There are 4 hidden switches. A switch that is on adds its own fixed numbers to the row, and there is some noise. The rows also spread widely along 2 directions, which tell nothing about the answers.
In the rows, 128 means zero.
Known rows, each followed by its switches (1 for on, 0 for off):
[120 145 106 143 163 136 121 129 129 136 115  91 108 174]
1 1 0 0
[ 70 127 108 137 132  81 172 162 141 169 164  66  86 152]
0 1 0 1
[ 93 158  99 128 152 102 149 163 126 190 136  83  85 158]
1 0 1 1
[100 128  94 152 158 109 149 152 128 155 128  79 115 172]
1 1 0 0
[126 148 119 126 155 132 120 134 122 151 122 111 106 153]
0 0 1 0
[108 156 109 131 145 109 131 145 128 167 131  88  92 157]
0 0 1 1
[133 149 108 140 155 129 109 133 130 135 121 109 123 164]
1 0 0 0
[122 157 112 125 154 130 129 141 121 166 121 107  95 156]
1 0 1 0
[119 147 114 129 138 116 124 139 133 149 142 108 102 144]
1 0 0 0
[108 154 113 122 148 114 145 151 118 176 135 106  90 148]
1 0 1 0
[ 86 149 111 120 147 104 159 152 133 174 140  72  72 162]
0 1 1 1
[105 162 108 124 151 114 129 136 136 151 140  81  71 161]
1 1 0 1

New rows. What belongs after each?
[135 173 105 137 174 148  88 108 138 122 102  86  95 191]
1 1 0 1
[107 146  95 147 150 101 126 148 135 157 131  81 108 165]
1 0 0 1
[116 146 119 128 149 120 133 140 125 163 133 104 104 146]
0 0 1 0
[ 96 159 119 113 134 101 145 154 129 176 150  92  71 142]
0 0 1 1
[101 178 137 100 143 125 137 131 129 153 142  89  39 152]
0 1 1 1
[115 143  91 154 169 116 121 143 128 162 100  81 129 181]
0 0 1 1
[ 95 149  95 129 153  97 149 163 124 193 133  83  85 161]
1 0 1 1
[ 93 151 110 126 156 111 152 149 130 168 135  71  75 162]
0 1 1 1
[108 158 132 110 151 128 140 132 127 155 136  98  76 155]
0 1 1 0
[132 154 114 131 145 123 112 131 131 139 135 112 105 152]
1 0 0 0
[134 159 104 135 172 139 108 131 118 153 101 106 113 168]
1 0 1 0
[ 93 135 113 124 152 110 166 151 124 169 137  85  91 157]
0 1 1 0
[101 135  87 149 149  92 140 156 132 164 132  82 116 165]
1 0 0 1
[117 150 120 131 147 124 132 142 120 159 130 107 106 153]
0 0 1 0
[115 161 115 120 163 139 134 137 121 160 122  97  75 168]
1 1 1 0
[103 146 136 106 128 113 142 134 137 143 165 103  69 139]
0 1 0 0
[ 88 151 108 125 155 108 147 146 132 172 129  73  78 167]
0 1 1 1
[ 91 133 101 141 145  93 151 148 139 154 145  68  94 162]
0 1 0 1
[ 98 162  97 131 171 122 139 148 126 174 118  75  74 181]
1 1 1 1
[100 172 135 100 148 121 135 132 132 163 146  88  46 154]
0 1 1 1
[122 148 118 134 168 142 126 130 123 144 107  93 104 174]
0 1 1 0
[ 95 149 128 111 144 118 161 147 126 166 151  94  67 147]
0 1 1 0
[ 93 134  84 150 155 100 151 155 135 160 127  66 100 178]
1 1 0 1
[ 95 151  87 140 172 115 148 158 126 180 113  65  91 184]
1 1 1 1
[ 97 144  93 143 158 106 138 149 135 157 132  72  99 176]
1 1 0 1
[102 160 103 124 152 104 141 157 123 183 135  87  76 155]
1 0 1 1
[ 97 182 127  96 152 126 140 136 129 169 143  89  29 152]
1 1 1 1
[ 90 135 116 125 151 109 169 153 121 173 147  86  87 152]
0 1 1 0
[104 145 105 133 171 121 148 151 119 172 122  84  93 174]
1 1 1 0
[ 96 131  99 148 146  97 145 146 137 153 139  67 105 168]
0 1 0 1
[104 159 121 112 159 123 149 147 124 168 139  93  65 156]
1 1 1 0
[142 161 123 126 161 141 100 121 125 140 109 118 108 159]
0 0 1 0
[120 158 130 116 157 139 126 127 124 144 121  99  84 160]
0 1 1 0
[ 94 122 113 139 137  98 159 146 133 153 148  84 106 156]
0 1 0 0
[ 64 147  92 124 152  89 186 178 125 204 150  62  63 159]
1 1 1 1
[ 99 163 101 126 170 124 139 146 127 170 119  73  69 176]
1 1 1 1
[114 138 131 127 127 108 132 137 135 141 156 112 107 135]
0 0 0 0
[118 145  95 148 164 117 123 143 129 161 109  82 119 174]
0 0 1 1
[ 92 155 105 121 161 115 154 157 125 182 133  71  65 167]
1 1 1 1
[123 180 130 105 145 125 107 127 133 153 137 105  71 150]
0 0 1 1
[112 141 127 122 118 105 140 140 135 148 162 113  99 133]
0 0 0 0
[121 179 126 109 163 137 111 121 130 144 118  86  64 171]
0 1 1 1
[124 171 128 105 146 131 124 136 120 160 139 115  75 146]
1 0 1 0
[107 141 108 136 155 119 136 140 130 148 134  94  94 163]
1 1 0 0
[ 91 143  95 139 136  89 150 160 129 173 148  86  95 152]
1 0 0 1
[ 96 158 128 100 132 106 160 159 120 185 164 107  62 129]
1 0 1 0
[107 144 101 145 156 117 125 131 140 136 122  75 105 174]
0 1 0 1
